There are 3 ways to turn a row about zero (a turn may also mirror it). The second row of each pair is the first, turned, with some noise. The first 27 pairs use one turn. New pairs use 3 turns, one after the other, and a turn may come again.
(in the rows, 128 means zero)
Some pairs, each with its turns in order after it:
[153 140  80 176 150 106 114 146]
[130 135 122 178  88  82 107 112]
bubuz

[150 136 158 106 148 116 109 136]
[140 145 169 140 144 142 128 118]
bubuz

[174 139 137 132 125 177 114 124]
[144 169 116 151 165 126 120 155]
bubuz

[137 102 101 142 150  88 104 132]
[163 128 154 111 157 144 108  98]
Zosu

[107 177 149 172 167 157 158  96]
[165 147 103 178  94  76 119 141]
Zosu

[108 120  80  95 132  82 133 156]
[171 153 133  94 143 101  78 139]
Sefeg

[108  87  84 158  92  85 146  89]
[122  81 153  79 172 132  78 105]
Sefeg

[167 178 138 105 106  96 169 154]
[120  84  73 122  96 168 105 139]
Zosu

[108 123 105 167  85 133  99  93]
[103 104 120 109 138 170 100  79]
Sefeg

[158  98 138 144 175 145 127  96]
[171 167 126 145 124 131 165 104]
Zosu

[ 99  89  84  83 147 157 118 172]
[128 190 116  73 139 136 110 179]
Sefeg

[158 102 134  80 142  95  86 165]
[165 169 185 114 136 113 134  80]
bubuz

[156  98 125 145 149 117 160 131]
[166 129 107 129 151 144 151 123]
Zosu

[147 119  85 142  87 132 128 141]
[116 144  90 114 131  79 107 113]
bubuz

[149 120 153 167 103 148 170 130]
[145 103  79 122 128 104 169 138]
Zosu

[112 149 178 152 143 107 138 137]
[138 111 168 148  86 120 139 123]
Sefeg

[128  83  93 123 143 161 105 128]
[111 132  95  90 147 160 125 160]
Sefeg

[123 127 107 117 175 119 149 148]
[143 139 148 126  77 121 132 149]
bubuz

[127  84 138 175 121  97 151 102]
[148  65 117 124 127 123  93 118]
bubuz

[147 118 103  88 169  99 100 104]
[146 164 153 130  91 164 102  95]
bubuz

[ 79 140 165 121 171 113  81  94]
[182 122 153 117 101 188 167 119]
Sefeg

[ 78  93 172 179 153  86 120 137]
[137  85 199 111  77 165 111 149]
Sefeg

[164 167 163 138 178 138 152 116]
[175 146  83 139  79 133 129 130]
Zosu

[171  97  98 104 149 100 167  98]
[149  92 117 119 188  86 135 153]
Sefeg

[ 90 133 105 103 172  94 119 140]
[129 132 156 124  67 138 156 100]
bubuz

[ 94 150  84 102  86 175 177 158]
[ 77  83 133 180 146 138 132 194]
Zosu

[179 174 151  81  88 100 110 140]
[ 86 100 105  96  71 180 119 112]
Zosu

New pairs. What belongs after each?
[126 114 148  92  84 139 142  90]
[102 118 137 161 162 117 161 158]
bubuz Zosu bubuz

[128  82 169 100 176 175 144 151]
[158 172 138 110  97  57 165 119]
Sefeg Zosu bubuz

[175  91 112 169  99 126 165 171]
[196 154 133 163 112 156 162 154]
Sefeg Zosu Sefeg

[105 139 151 143 156 169 124 113]
[136 178 133 110 129 120 117 152]
Sefeg bubuz Sefeg

[177 170 173 112 122 133 119  91]
[140 136 122 191 108  99  90  99]
bubuz Zosu Sefeg

[153 178 158 165 153 103  90 118]
[183 132 103 100 118 165 174 108]
Zosu bubuz Sefeg

[117  81 128 134 124  89 117 127]
[173 124 137 150 100 123 128 155]
bubuz Sefeg bubuz

[139  90  91 153 179 158 109 155]
[121 122 164 117  78 139  74 146]
Sefeg Sefeg Zosu

[ 85 139 112 107 101 112  98 138]
[155 129 136 156  97  94 119 153]
Sefeg bubuz Zosu

[139  99 134 136 154 144 137 127]
[113 132 116 137 138 154 157 138]
bubuz Zosu Zosu

[115 108 115 106 178 167 160 170]
[111 142 197 103 140 131 145 172]
Sefeg Zosu Zosu

[140 175 164 103 163  80  88 147]
[114 118 103 144 185 157 190 103]
Sefeg Zosu Zosu

[149 159  83  79  97 112 116 164]
[110 129 114 127 134 133 203 179]
Zosu Sefeg bubuz

[171 143 141  92 157 121 105 163]
[188 137 129  98 155 108 101 122]
Sefeg Zosu bubuz

[104 120 121 108  81 167 113 118]
[147 109 110 182 152 105 149 143]
bubuz Zosu bubuz

[118 111  86 124  91 127 123  97]
[160 119 139  86 158 142 132 157]
Zosu Sefeg bubuz

[135 168  91  95 163 172 153 137]
[ 92  81 156 100  82 120 154 131]
bubuz bubuz bubuz

[ 94 168 162 116 119 101 169  99]
[198 127 123 151 145 139 175 126]
Sefeg bubuz bubuz

[ 94 113  82 140 160  79 170  85]
[104 170 117 116  48 157 162 130]
Sefeg bubuz Zosu

[153 125  85  93  91 145 151 148]
[ 85 146 116 118 143 119 106 186]
Zosu Sefeg Zosu

[176 172 153 175 155 131 176 116]
[119 121 185 112 116 139  71  75]
Zosu bubuz Zosu

[122 111  94 111 167  98  89 158]
[ 60 139 120 101 157 118 133 136]
Zosu Zosu bubuz

[121 163 142 146 164 103 138  77]
[124 112  81 172 107 151 130  91]
Zosu bubuz bubuz

[ 84 107 169 155 166 104 153 163]
[102 106 148 144  53 153 136 103]
Sefeg Sefeg Sefeg

[151 124 130 166 147 122 108 102]
[113 133 164 136 163 120 157 130]
bubuz Sefeg Zosu

[ 94 152 143  91 113 118 116 101]
[118 144 130  87 128 107  89  99]
Zosu Zosu Zosu

[164  83 177 110 166 108 115 167]
[187  87 104 106 165  92 149 137]
bubuz Sefeg Zosu

[168 171  92 139 152 107 160 143]
[182 159 142 158 130 127 110  85]
Sefeg Sefeg bubuz

[146 152 178 172 114 154 147 167]
[127 155 135 143 211 132 125 105]
Sefeg bubuz Zosu

[169 121 167  98  77 176 162 112]
[179  90 133 164  76  86 139 129]
Zosu Zosu bubuz

[102 148 105 151  80 101 178 133]
[169 138 115 154 169 144  94 176]
Sefeg Sefeg bubuz

[108  92 120 154 161 108 139 143]
[123 144 174 120 126 160 108 143]
Sefeg bubuz bubuz

